Every row belongs to one group in each of 2 separate groupings. Each group adds its own fixed numbers to the row, and there is some noise. The rows also spread widely along 6 directions, which tell nothing about the answers.
In the rows, zero is written as 128.
Some rows, each with its group in each grouping after it:
[128 147 186 106 147 105 125 145 109 152 156 104 145 110 155 138 100  99
 101] : vopin zava
[100 107 171 127 144 164 115 107 167 124 116 154 114 125 115 124 120 133
 121] : gel ravas
[162 143 137  89 152 114 113 160  89 131 151 101 122 129 151 206 136 103
 117] : gel bigu
[120 167 103 168  62 122 154  91  89 150 147 155 151 156 115 147 125 154
 143] : Gik Fer
[125 148 174  99 147 109 105 143  89 133 168 101 117 140 159 177  91 132
 101] : fek bigu
[120 108 153 121 156 157 122 144 152 107  94 132 122 139 123 131 113  97
 125] : vopin Fer
[123  98 148 105 159 155 104 133 170  97  94 133 110 121 128 118 147 130
 124] : Vevob ravas
[139 139 111 129 115 140 125 151 119 114 125 152 135 154 135 172 128 114
 147] : Vevob zava
[125 143 143 129 125 136 128 124 131 152 125 140 128 153 135 151  95 116
 131] : Gik ravas
[ 87 110 176 126 134 100 126  97 146 106 162  83 127 126 124  90 113 169
 103] : fek Fer
[ 89 155 158 148  97 105 144  99 118 127 193 138 150 139 126 129  95 162
 125] : gel zava
[121 126 122 154 110 124 118 116 137 140 127 137 121 137 123 115 121 125
 129] : Vevob bigu
[119 127 138  97 153 119 117 133 139  85 134 125 121 149 126 144 114 148
 135] : Gik ravas
[145 119 130 133 117 123 131 141 148 146 112 112 145 125 128 122 134 109
 125] : Vevob ravas
[111 114 129 159  98 118 161 112 158 141 123 118 132 142 103 105 116 153
 139] : fek ravas
[131 153 110 173  55 106 164  78  65 216 147 120 171  99 125 128 167 152
 109] : fek Fer
[124  84 146 128 146 146 124 124 169 140  79 118 105 106 107  97 151 123
 117] : fek Fer
[138  96 104 134 130 109 137 150 156  82 111 100 139 137 108 117 152 128
 135] : Vevob Fer
[ 99 145 152 133 119 114 119 103 120 104 169 139 142 121 141 119 136 166
 115] : Vevob zava
[169 150 115 148  76 100 143 157  90 182 150  79 169 140 147 162 124  89
 119] : Vevob Fer
[134 137 171 105 154 134 102 153 118 142 132 109 106 144 150 178  94 108
 107] : fek bigu

New rows. What belongs after each?
[101 162 150 139 100 115 128  90  86 162 168 124 129 140 134 150 101 157
 104] : fek bigu
[132 134 133 118 139 104 149 146 115 114 144 109 148 119 128 123 135 128
 129] : vopin zava
[116 134 147 145  96 126 139 128 126 143 144 108 139 158 128 153  92 131
 125] : fek Fer
[135 108 113 172  82 102 151 129 152 152 132  92 155 135 111  88 134 116
 131] : Vevob Fer
[ 93 147 146 138 111 166 110  52 115 139 118 190 123 103 125 124 177 179
  98] : Vevob ravas
[117 129 180  97 149 117  93 148 130  97 155  95 131 139 159 146 108 119
  93] : Vevob Fer
[159 116  83 142 114  99 149 141 128 154 109 108 132 130 107 120 141 116
 157] : Gik bigu
[113 116 101 150 131 171 130 106 139 125  87 188 106 135  91 123 143 135
 143] : vopin bigu
[115 145 113 111 123 155 110  99  90  84 138 179 115 140 119 192 161 176
 134] : gel bigu
[132 107  78 172  99 146 155 129 153 150  92 145 115 158  92 130 122 119
 165] : fek bigu
[164 143 125  99 146 122 141 165  96 134 120 120 150 113 136 168 152 105
 133] : vopin zava
[101 104 176 109 164 114 110 161 186  71 144 103 114 144 145  96  91 126
 123] : Vevob zava
[131 133 178 110 134 126  98 137 115 148 138 102 138 118 159 155 122 104
  91] : Vevob Fer
[117 135 141 148 105 126 132  97 128 159 135 147 138  96 134  95 155 141
 112] : Vevob zava
[145 130 135 104 138 132 126 134  90 122 113 115 144 105 133 157 171 120
 107] : vopin Fer
[115 155  79 143 106 143 142 119  92  85 138 172 138 172 106 174 126 162
 153] : vopin bigu
[114 129 183  98 160 154  93 135 141 116 114 137 100 145 149 160 105 110
 107] : Gik Fer
[ 94 159 169 134 103 101 137 111  95 127 194 114 147 145 143 141  80 167
 122] : fek zava
[139 119 144 124 126 117 117 146 130 129 132  97 140 124 147 133 142 108
 107] : Vevob Fer
[110 154 182 107 139 142 103 135  92 129 146 131 136 136 155 172 105 115
  95] : vopin Fer
[131 120 104 159 114 113 148 148 160 129 140 118 116 176 111 119  65 109
 166] : Gik bigu
[136 143 184 143 117 127 125 142 106 204 142 102 149 115 149 141  99  76
  82] : vopin Fer
[150 122 113 143 123 122 157 143 134 157 111 120 149 111 116 104 142 106
 142] : vopin zava
[144 129 119 134 108 127 134 128 131 146 121 129 141 119 126 138 147 122
 123] : Vevob ravas
[105 119 123 156 100 104 161  86 136 128 134 124 140 119 100  87 149 184
 129] : fek ravas
[118 149  97 148  99 156 141 108 131 115 110 186 127 174 103 165 110 155
 161] : Gik ravas
[130 104 154  85 185 173  88 138 134 114  78 149  77 127 125 160 147 123
 113] : fek bigu
[150 114 120 129 125 113 141 135 144 143 101 119 138 106 124 100 168 118
 132] : Vevob zava
[111 143 126 131 109 149 136  84 106 126 114 160 130 125 115 151 155 177
 123] : fek ravas
[ 84 128 143 152 115 110 110  96 141 101 172 129 119 140 125  96 110 166
 116] : Vevob bigu
[106 102 147 114 157 114 123 128 161  82 132 112 121 134 123 102 131 147
 128] : Gik Fer
[127 102 166 124 140 181 108 119 155 159  88 158 101 125 122 148 145  93
 113] : gel Fer
[160 152  82 128 100  91 134 144  74 121 152 111 154 147 127 182 159 138
 135] : Vevob bigu
[149 143 160  72 178 104 118 184  99  98 150  93 145 118 156 169 119 105
 112] : vopin zava
[ 94 151 161 145 117 136 110  89 121 168 151 165 102 142 136 118  88 144
 109] : Gik bigu
[114 156 139 131 101 139 142  81  84 173 127 152 139 112 125 149 158 162
 108] : fek ravas
[163 136 102 121 103  92 142 131  87 144 133  99 151 120 126 146 161 130
 126] : Gik Fer
[149 113 116  92 148 130 122 145 132  85 104 122 135 119 125 156 179 137
 130] : Vevob ravas
[130 124 159 149 122 139 142 161 150 180 123 109 141 139 134 138  62  74
 125] : vopin ravas
[172 113 164  97 162 126  94 154 122 187  90 104 110  85 158 137 164  68
  90] : Vevob bigu
[145 143 104 132  98  91 146 113  92 123 145 121 158 103 127 119 189 159
 131] : Vevob zava
[126 102 129 132 129 150 119 128 158  97  95 134 122 136 112 118 156 132
 124] : Vevob Fer
[154 109  93 169  90 112 165 128 148 174  91 111 139 124  95  88 144 106
 147] : Gik Fer
[115 146 139 136 107 131 131 112 105 128 135 126 139 143 130 158 131 148
 115] : fek Fer
[134 119 138 131 120 118 149 133 145 138 144 105 143 132 113 136 124 125
 136] : gel ravas
[122 102 163 116 153 118 128 145 159 106 118  81 118 130 125 114 126 128
 115] : fek Fer
[160 121 115 129 115 113 156 133 123 171 109  96 144 113 111 139 152 123
 129] : fek ravas
[128 114 138 114 145 130 110 135 137  83 117 117 129 131 127 136 159 135
 116] : Vevob Fer
[142 116 123 132 133 127 138 142 121 121 106 116 138 123 119 130 155 121
 121] : vopin Fer
[121 119 159  94 164 125 119 104 123 114 111 127 117  83 130 109 177 162
 109] : fek zava
[123 104 137 150 115 142 147 114 159 170  92 130 125 117 107 104 136 125
 124] : fek ravas
[124 132 165 133 115  67 145 110  96 153 182  55 156 103 139 103 135 154
  90] : fek Fer
[ 92 112 211 106 166 103 102 109 159 114 154  90 112 117 145  80 102 136
  89] : Gik Fer
